The rows are grouped in 3 ways, from coarse to fine. Each group lies inside one group of the grouping before and may be the whole of it. The rows also spread widely along 8 directions, which tell nothing about the answers.
Known rows, each followed by its group in each grouping:
[-11 -18  35 -35 -16  -5  16  35   7  27  -7 -25   7   9  26  -6   9 -50
 -28  36  -8  -3 -20 -16  13 -27   0] => rez zuv mip
[-24 -46 -13  21  13  -6   4   4 -20  -5  25 -12 -42  12 -17  -6  21  36
  33  16  13 -29  35 -18  18  14 -15] => lebu pima ruber
[-23  -1   9 -13   4 -27 -12 -51 -24  37  -7   5 -21   5  36  -1   9 -14
  21 -19  14  49 -33 -25  -9   7  49] => guser kif Zemen
[ -1  19  10 -10  -7 -13  -6 -45 -11   8 -18  -5 -30  27   6  25  -9 -25
  16   3  11  23 -22  -4 -14 -20  33] => rez Tasi Febid
[-33  14  34  23 -22  26  14  17   5  25  10   9 -33   5  15   6   7 -35
 -23   2  26   7   6  -1  37 -29  -7] => guser fiso zele
[-29   2  17  10  -2   8  11 -37  -7  52  -3   1   8  -2  25  25 -24 -30
 -25   2  31  13   2  -5  43 -14  -2] => guser nurep vaba
[  8 -11   3 -23   2 -14   7 -11   9 -28 -16 -27 -27  20 -23  10  -1   0
  45  16  -4  12  -1  -7 -20  -2  12] => rez zuv tis
[-34 -49 -17 -24  20 -38  -4 -18 -16  39  -5 -11  17 -33  34 -27   1  17
  12  15  -4  20   3 -41  13  15  -4] => lebu Zikis fon
[-21  23  11  14 -16   5   5 -17   9   2  -9  12 -38  -1   3   9  -5 -12
  21 -14  18  38   4  -1   9 -15   7] => guser fiso doto
[-35 -13  16   8   1  21  26  24  18   6  -1   4 -26 -24 -11 -13   4  -6
  15  13  -3  -4  38   1  43 -25 -37] => guser nurep leled
[-24 -25  -3   0  10  -3   8 -31  -2  32  -4 -15  24 -12   7  14 -23  -2
  -2   9  25   9  14 -16  40   3 -20] => guser nurep Dofi
[-17  12 -18  74 -19 -12 -20 -18  -2  14  11   1 -59  17  -3  11 -22  19
  16 -13  26  11  24  -9   9 -16  -3] => rez Luvem sola
[-24 -12  12  13  -4  -7  -6 -24 -31  24  18  -3 -32  18  27  15  10  -3
  -1   5  27   1  -5 -18  15   3  21] => lebu kiko Vute
[-11 -25  11 -40  20 -35  11 -29 -26  35 -15  -9 -28   3  15 -19   8 -26
  18  33 -22  -7 -12 -17 -13  -9  32] => guser kif voma
[  0  10  15   9 -20 -24   6  -3   2  24  -8  -8 -41  20  11   1 -16 -30
 -13  28  -3  -8   1  -5  -6 -23  11] => guser fiso bif
[-40 -25  25 -14   5  13  20  23  -6  27  -2  -1 -24 -12  15 -20  13 -27
   3  22 -11 -10   9  -7  31 -35 -14] => rez zuv rifir
[-28   9   6  48  -6   6  -2 -30 -16  10  15  17 -73  15   1   9  10  12
  36 -20  29  14  14  -4  16  -4  19] => guser losun Zif
[-34  -4   8   0   7   2 -14 -51 -38  21   9   9 -26  11  31  17  22  -1
  17 -16  38  34 -19 -20  12  13  40] => lebu Zikis Nevaf
[-18 -22 -11   9  -1 -11  -1 -13   3  19  -3 -22  14   0   7  13 -22   8
   6   3  24  22   6 -21  21   3 -14] => rez zuv mip
[-15 -24   1  21   1  11   6   9   2  -1  12 -22 -24  14 -22   7  -5   2
   6  19  18 -22  27  -9  28 -16 -25] => rez Luvem sola
[ -4  24  11  -5 -24 -31 -14 -24  -7  10 -14   6 -44  20  32   6   8 -18
   9   2   3  41 -25 -17 -24  -5  46] => lebu Zikis Nevaf
[-59 -23  14   7   8  29  15   8 -10  27  11  15  -1 -32  22  -9  15  -1
  -2   1  25  10  24 -15  60 -12 -28] => lebu Zikis fon
[-35 -44   1 -39  15 -21  -1 -23 -13  45  -3 -17  32 -24  34 -14   0  -9
   0   0  13  35 -18 -36  21  13   2] => guser fiso bif
[-21   3  -3  28   0 -19  13 -12   0  28 -13  11 -58 -13  -1 -15 -29  -5
  15  20 -17 -10  40   5  10 -34 -16] => guser fiso bif
[-41 -11  15 -15   9  25  -6 -28 -22   2   7   3 -15   1   8  11  33  -5
  37 -27  36  40 -21 -15  24  -3  17] => rez Tasi Febid
[-24  -2 -14  28 -25 -23   4  18  33  35 -14  -6   6 -22  20  -9 -44  -2
 -11  10  -4  27  20 -15  22 -27 -37] => rez zuv rifir
[-18  10   1  27 -14  20   7 -12  16 -11  -3  -5 -13  11 -13  32 -22   3
  18  -8  36  24  15   1  26 -11 -15] => rez zuv rifir
[-26 -30   3 -46  23 -38  15 -23 -21  38 -20   1 -15 -16  25 -26  -1 -11
  14  30 -34   2   5 -16  -1 -14   6] => lebu pima ruber
[-11  -6 -18  48 -29 -31 -11  10  17  35   1 -21   0   7  18   5 -37   6
 -18   8  17  16  10 -24  14  -7 -20] => rez zuv mip

New rows, each followed by its group in each grouping:
[ 11  31  14 -12 -18 -21   8 -30   1 -15 -21   2 -46  35   0  25  -9 -19
  18  14  -1  19  -4   5 -25 -14  31] => lebu pima ruber
[-39  14   6  36  11  36  22 -57 -11  33   2  16   0   2  -5  47 -41 -14
  -9  -5  56   3  33  10  60 -16 -19] => guser kif voma
[-25  -8  20 -57  18 -15  35 -19  -3  33 -40   8   3 -32  25 -13 -20 -40
  -6  44 -34   1  14  -2  14 -40  -8] => lebu Zikis fon
[-14  -4  -6 -14   6 -25  -4 -53  -2  16 -17  -6  -6  -8  10   9 -13   3
  35 -12  10  48  -9 -15   1  11  21] => guser nurep vaba
[-27 -15   2  -5   5   4  21  16  17   3 -15  -2 -21 -22 -17 -17 -10  -6
  23  23 -17  -5  32   0  25 -39 -37] => rez Tasi Febid
[-34 -37  19  -2   4  -1  15  21 -17  46   7 -14 -18   0  22 -15   5 -27
 -17  36  -7 -34   7 -14  31 -30 -15] => rez zuv rifir
[  3  -8  17 -33  -4  -5  23   3  22 -32 -15 -14 -28   7 -22  -3  11  -8
  41  17  -8  15   6  -6  -6  -5   6] => guser losun Zif
[-25 -26  -5  -8   1 -22   1 -13  -1  42 -10 -18  19  -8  27   0 -23  -9
  -6  12   5  18  -5 -24  17  -7  -7] => rez zuv rifir
[-39 -10  15  11   7  17  -6 -18 -22  13  13   5 -43   4   7   1  22  -5
  26 -18  25  16  -1 -11  23 -16  12] => rez Luvem sola
[-21  13  16  35  -1   6   0 -33 -24  17   7  13 -72  18   1  13   8  -8
  23  -2  19  -6  13   6  15 -18  18] => guser nurep Dofi
[-36  -7  16  13   5  36  26 -13   5  -1   7   7 -19  -6 -14  16  -1   1
  21  -6  34   9  30   1  50  -9 -21] => guser losun Zif
[-17   2 -11  57  -9 -13   2  -2   4  18  -1  -1 -59   7  -9   0 -28  11
  18  12  -1 -11  38   1   9 -29 -19] => rez zuv tis
[ 16   1  11 -27 -16 -14  22   9  42 -23 -26 -28   2   7 -24  13 -20 -18
  10  32  -9  11  10  -2  -2  -9 -13] => guser nurep leled
[ 12  31  19  12 -23 -12   2 -16   4  -5 -16 -11 -54  43  -2  27 -15 -29
   9  15   4   6  -8   7 -22 -27  28] => rez zuv tis
[ 10 -29   5 -41 -10 -33  11  33  31 -20 -14 -38  -9   0 -14 -26  11  -5
  22  36 -23  12  -5 -25 -20   4  -4] => guser fiso zele
[ -3  40  23   2 -31 -14   4 -11  16   4 -19   7 -48  12  14   6  -5 -34
   8  -1   1  42 -15   0 -16 -25  27] => guser fiso zele
[ -3 -24 -29  13   3 -37  -7 -36   3  14  -7 -27   3   2  -5   9 -38  22
  17   9  18  16  15 -23   0  19  -8] => guser fiso bif
[-31 -19  16  21  -7   9   1  13 -11  38  15 -11 -21   9  15  -1   5 -23
 -24  14  18 -18   7 -14  35 -27 -12] => rez Luvem sola
[-46  19   5  61 -13  10  -7 -25 -13  41  13  26 -51  -4  23   6 -12  -2
   2 -26  37  24  18  -3  35 -20  -1] => guser fiso bif
[-22   2  11  -3 -22   6  15  29  35   6 -15  -3   2 -16   1  -6 -12 -22
  -3  12  -3  22  11  -6  26 -37 -33] => rez Tasi Febid
[-54 -35   0   2  13   1  -6 -15 -22  44  10   0  -4 -22  32 -13  11   5
  18 -17  19  29  -5 -27  35  -2  -3] => rez zuv rifir
[-43  -1   1  40  24  11   4 -69 -41  48   8  21 -38   4  12  23 -17  -1
  15 -15  39   3  21   0  36  -9  11] => guser kif Zemen
[-29 -13   7   4   6  -2  17   6   2  24 -11   1 -35 -17  -2 -19 -13 -16
   7  22 -18 -11  29  -1  23 -45 -24] => rez Luvem sola
[-32  12  13  26 -12  18   3 -13   1   9   5  11 -32  -2   7  12   3  -6
  15 -20  34  30   7  -5  26  -9  -1] => guser fiso doto
[-23 -25  -8  16  -5   5  -6 -13  10   3  15 -19  12  -2  -4  15   3  22
  22 -18  44  34   4 -25  33  27 -11] => guser nurep vaba
[ -3  -7  32 -38 -20   9  -3  13  11 -20   3 -30   3  28   3  15  30 -33
   4   0  24  33 -38 -21   0  -3  23] => rez Luvem sola
[  1   7  24 -19  -9  -8   9  -2   0  -6 -14 -13 -40  25   1   8   6 -29
  18  19  -4   9 -13  -1 -14 -22  24] => rez zuv mip
[-15  -1  28 -48   4  -2  12 -10  -7   5 -22  -1 -28   1   7  -7  17 -39
  22  17 -17  14 -19  -3  -4 -34  20] => rez Tasi Febid
[-24  30   5  31  -6   8   6 -41   0   2 -10  19 -56   1  -7  17 -15  -1
  31 -18  23  32  17   8  10 -18   7] => guser fiso zele
[-33  -7 -16  67  -1 -12 -24 -36 -23  23  23   7 -61   7   6   4   9  36
  39 -29  35  18  17 -18  15  17  13] => guser nurep leled
[-24 -23 -33  50   9 -24  -7 -31  -8  22   6  -6 -34 -10 -11  -4 -25  41
  35  -2  17   2  36 -18  14  11 -18] => guser fiso doto
[ -6  15 -18  32  -8 -12  11 -31  22  11 -25  -8  -7   2 -13  28 -65   4
   8  10  10  16  33   5  13 -23 -27] => rez zuv tis
[-19  -2  -8  23  -6 -24  11 -31  10  50 -13  -1   4  -9  20  10 -51  -9
 -17  11  12  14  20 -12  29 -13 -16] => guser losun Zif
[-17  10  -4  39  -5  -2   4 -15  -6  -6  -1  12 -67  10 -11   7  -6  12
  26  14   7  -7  36   3   8 -16  -2] => lebu Zikis Nevaf
[-22  -6  29 -33 -16  -7  21  39  17  15 -15   1  -6 -20  27 -25  12 -34
 -15  35 -21   8   4 -14  16 -31 -12] => lebu Zikis fon
[-28 -17 -21  17  -1 -17   6  -8  20  15  -9  -6  -4 -28  -4 -12 -24  21
  22  -2   8  32  26 -18  19   1 -29] => guser fiso zele
[-15  26  13   9 -13 -25 -10 -42 -17  32 -10  13 -52  12  31   5  -6 -24
  10 -10   9  35 -19  -7 -13 -15  42] => guser fiso bif
[-23 -12   2 -41   1 -29  13  -8  16  44 -37  -6  28 -33  27 -17 -32 -31
  -9  22 -25  30  -5 -16  13 -36 -19] => rez Tasi Febid
[-32 -10   7  -5 -15   0  14  24  32  18  -6  -5  13 -30  12 -17  -9 -10
  -5   2   6  37  10 -19  31 -12 -31] => guser fiso zele
[-12 -17  14 -54  14 -27  29 -26   6  29 -33  -7   6 -17  15 -10 -21 -29
   7  30 -25  14   0 -10   6 -19   3] => guser losun Zif
[  8  23  32   3 -39 -10  12   6  21  14  -6 -11 -18  33  17  20 -13 -46
 -29  21  13  10 -14  -8   5 -19  16] => guser losun Zif
[-31  -7   9  30  22  42  11 -55 -30  -2  18  -1 -35  22 -28  45   0   7
  25 -10  63  -9  24   5  41   7   0] => guser fiso zele
[-43  10  18  35   0   3   2 -26 -29  48   6  26 -67  -2  26  -6   1 -19
   3  -5  12   0  13   2  24 -31  11] => guser fiso bif
[-29 -22  -4 -17  -6 -20   9  18  26  20 -11  -5  14 -33  15 -30  -3   0
  15   3  -6  42   5 -29  16  -1 -16] => guser kif voma
[-27  11  -3  33  -8  22  -5 -23   3 -19   4   3 -33   9 -12  25  -2  18
  46 -30  39  39  11  -2  19  -1   0] => rez zuv rifir
[-18  -1   2 -25  15 -10   4 -53 -12  11 -23  -4  -9  -2   9  16 -13  -7
  36  -8  11  43 -12  -8   0  -7  21] => rez zuv mip
[-17   7  -4   9 -13   8   0  -9  15 -29  -2   0 -14  -3  -6  15   4  20
  34 -13  30  44  14 -13  13  10  -4] => lebu Zikis fon
[ -9  -5   3  -5 -10 -25  16  -1  21  10 -16  -4 -21  -9   3 -12 -15  -6
  18  16 -14  17  16 -11   4 -14  -6] => guser losun Zif
[-32 -32  20 -25   5   0   6   7 -11  19   8 -10 -14  -8  15 -18  27 -16
  11   7   7   9  -9 -22  19  -1   4] => guser fiso bif
[  0 -19  -8 -11   0 -22  19  -7  22  10 -16 -24  18   1 -13   6 -36  -7
   0  35   3  -1  19 -14  11  -2 -20] => guser kif voma
[-39 -38  -5  14  31  20   3 -42 -33  16  14 -13 -12   6  -8  21  -1  18
  29  -4  40  -6  17 -11  37   7  -7] => rez zuv tis
[-20 -29   1 -18 -16 -12   2  44  21 -28   8  -9 -19  -8  -3 -28  39  22
  39   1  -5  30   6 -27   2  12 -11] => lebu pima ruber
[-12   9  -8  12  -2 -16  10 -38  10  18 -20   0 -10  -8  -1  15 -45  -3
  10   3  12  25  21  -1  11 -13 -11] => guser fiso bif
[-23 -19   6 -13  10  14  20  -7   8  -5  -7  -7  -8 -15 -17   2  -2   1
  26   6  14  11  21  -5  26  -5 -21] => guser fiso doto
[ 12  -6  12  -8 -35 -20  -5  10  25 -13   6 -32   0  31   6  13  10  -8
   4   2  27  35 -27 -31  -7  21  21] => guser losun Zif
[-25   7  13  19 -13 -11  -6  -4 -10  19   4  12 -65   2  19 -15  16 -10
  21  -8   2  20  -3 -10  -1 -16  21] => guser fiso bif
[  7  21  11 -15 -15  -5  -5 -23   8 -38 -16 -12 -38  28 -11  23   9  -5
  51 -14  16  50 -22  -4 -26   0  36] => rez zuv mip
[-36  19  15  24 -16   0  -3 -27 -13  61  -5  14 -11   2  41  16 -23 -38
 -32  -2  23  18  -9  -6  33 -39   2] => rez Tasi Febid
[ -9 -12  18   2 -30 -24   0  36  13  34   4 -17 -15   7  26 -18   0 -30
 -29  26  -2   1  -9 -24   7 -15  -2] => guser fiso bif
[-12 -12  15  -1  -6  14   0 -11  -4   1   9 -22  -6  25  -4  25   3 -17
  -3   4  34   5  -7 -14  20  -8   3] => rez Luvem sola
[-33  24  12  55  -6   9  13 -12  -9  24   2  28 -91  -1  -2  -5  -7 -10
  14   5   3 -11  38  13  20 -41  -7] => guser fiso zele
[-23   6  31  -7 -24   0  19  41  28  15 -10   6 -32 -18  14 -28  15 -32
   2  13 -21  18   5  -4  20 -35 -11] => guser nurep vaba
[ -6 -28   6 -27   8 -35  11   1  -1  18 -13 -16 -24   1   5 -24   4 -14
  19  32 -25  -5   0 -21 -13  -9  13] => guser kif Zemen
[-34 -18  16  27  20  12   2 -36 -50  29  20   5 -70  19   2   8  23  -5
  22   4  26 -31  10  -4  20  -7  21] => guser fiso doto
[-22 -49  -9 -41  32  -1  14 -15   0 -12 -13 -26  16 -18 -20  -3   0  18
  51  10   4  17  12 -18  17   9 -17] => rez zuv mip
[-21  31   3  27 -28  10  -2 -11  19 -16  -6  15 -26   1   5  21  -5   4
  16 -19  32  53  10  -6  15  -6   2] => lebu Zikis Nevaf
[-52  -8  14  13  11  42   9 -23 -18  16  10  12 -15  -7   0  19   8  -7
  15 -15  39  11  12   0  53 -22 -16] => rez Tasi Febid
[ -9 -10  22  -9  -7  20   3   7  -3 -24   9 -21 -26  29 -11  18  29  -9
  27   2  28  10 -11  -9   7   1  15] => rez zuv mip
[ -5  47   8  23 -35   6   4 -27  36  -4 -17   6   6  11   5  40 -39 -18
  -1 -25  41  67  -3  -2  13  -9   4] => guser kif Zemen
[-42 -45  -8   3  13 -19  -8   2 -21  41  10 -10 -15 -18  27 -29  17  13
  22  -3   2  16  -1 -32  20   1  -2] => rez zuv mip
[  4  13   7  -1 -25 -26 -18 -12   4  -5  -7 -17 -29  30  16  12   8  -8
  25 -11  15  48 -34 -20 -27   4  40] => rez zuv mip
[-20  23 -12  35 -12  -6   4 -27  17  17 -20   8 -18 -12   4  17 -47   3
  18 -12  12  40  23   3  17 -26 -17] => rez zuv mip
[-51 -23   9  -6  15  24  19  -9  -1  35  -5   0  25 -31  15   4 -17 -10
   0  -3  22  22  18  -9  57 -20 -34] => rez zuv mip
[-52  29  43  23 -16  50  18   6 -13   2  15  43 -66   5  15   9  35 -23
  10 -21  27  16  14  14  43 -37   2] => lebu pima ruber
[-40 -14   1  28 -17  20   6  29  17  -1  14   3  -5 -15   3  -2   8  15
   0   0  29  18  28 -17  47  -1 -34] => lebu Zikis Nevaf
[  5  -8   5  -7  -7 -10   8  -5   6   2 -10 -25  -9  25 -13  18 -17 -21
  -1  34   5 -15   3  -6   4 -20  -7] => rez Tasi Febid
[-23 -18  14  24   5  21  19   1  -7  14  15  -6 -27  14 -13  11   0  -9
   1  18  24 -28  27  -4  36 -12 -14] => guser kif Zemen
[-38 -23   8  12  17  32  30   0   6   5   4  -2 -14 -17 -24   4 -10   0
  11  16  22 -15  45   2  52 -17 -44] => guser fiso zele
[ 11   7  -9  -9 -14 -25   1 -31  22   2 -26 -30  27  16   0  36 -47  -9
   3   8  21  39  -8 -13  -4   1   1] => rez zuv mip
[-45  25  10  38 -10   4   5 -29 -10  48  -1  32 -38 -13  29   2 -13 -17
   1 -19  22  31  10  -2  30 -27   7] => guser kif voma
[ -6   7  14   7  -3   6  21  -4  15 -13 -13   0 -50   3 -25   3  -7  -9
  33  17  -6  -3  28  11  11 -24  -7] => guser nurep vaba
[-40  13  21   2  -4  20   9 -26  -3  32 -10  12  -3  -6  25  19 -14 -27
  -3 -17  26  40  -5  -1  34 -28   0] => rez zuv tis
[ -2  10  -5 -24   4 -18   6 -66  -7  -6 -22  -1   0  16   1  37 -24   1
  25  -4  21  41  -4  -6  -7   9  21] => lebu pima ruber
[ -2  -8  -4  32 -23 -32 -12  18   3  14   5 -22 -45  23   7  -8   0   1
   9  17  -1  -1   0 -20 -11  -8   8] => rez zuv mip
[-21 -21  15 -41  22  -7  30 -20   1  29 -27  -6   3 -25   1  -8 -17 -27
   9  34 -19  -6  20  -1  26 -27 -18] => guser nurep Dofi
[-14  12  17  36 -18  -3   8   0  -4  28   3   4 -56  17   7   5 -14 -26
 -14  20   8 -20  18   2  15 -31  -1] => guser fiso bif
[-22 -14  -1  17   8  -3   8 -40  -8  41  -2 -11   6   1   8  26 -31  -7
 -12  12  27  -2  18  -8  36  -1 -13] => guser nurep leled
[-57 -45  -6  24  15   4  -2 -23 -22  47  26   2   0 -21  26 -10  12  22
  14 -23  39  22  10 -33  54  18 -11] => guser losun Zif
[ -9  15  -7  15 -13  -3   4 -22  22  -5 -18  -9  -1   3  -7  28 -36   2
  19  -8  25  43  11  -3  11 -10 -10] => rez zuv mip
[ -7 -44  16 -59   3  -3  15  23  12 -14  -9 -41  20   5  -3  -6  19 -18
  16  29  -4   6 -17 -24   4   2  -3] => rez zuv rifir
[-45  -9  26  -3  22  36  17 -19 -26   0   8  18 -59  -9  -9  -4  35  -7
  45 -11  19   4  13   4  29 -14   8] => guser fiso doto
[  2  20  16 -20 -15  -1   6 -17   6 -43  -9   1 -41  29 -11  21  20  -4
  43  -6  12  37  -9   0 -18   2  28] => lebu pima ruber
[-24 -45  10 -10  24 -10  11 -17 -28  19  12 -12 -42   7   0 -13  24   3
  30  21   1 -25  10 -19  13   4  13] => guser losun Zif
[ -4  15  12  29 -17  -3  11 -15   5  16  -3  -6 -39  22  -4  22 -22 -21
 -12  18  20  -8  13   1  10 -19  -1] => guser fiso zele
[-31  -4  16  -1   1  28   9 -29  -4   8   7  -3   8   1   3  29  -5 -11
   4 -15  50  28   1  -8  39   3  -5] => guser fiso bif
[-25 -25  17   0  11  36  19  -2  -5 -15  15 -13 -18   8 -27  17  14  -2
  21   8  37 -13  22  -2  37   0 -16] => guser fiso bif
[-44 -26 -29  30   1 -18  -7   1  15  18   4   4 -11 -44   6 -31 -11  42
  39 -24  10  46  29 -27  26   8 -32] => guser fiso bif
[-37  23   1  33  -9  13  -1 -44  -3  23   2  19 -14  -2  14  25 -16  -2
  14 -34  48  51   3  -8  29  -2   8] => guser kif voma
[-36  46  31  43 -30  37  13   8  23  -1   0  31 -58  -7   2  12   6 -20
  13 -25  21  36  20  16  36 -36 -10] => guser nurep leled
[ -4  31   8 -14 -17  -5  22 -33  33  11 -34   0  28  -5   4  30 -51 -33
  -8   4  18  49   2   0  14 -17  -6] => guser kif voma
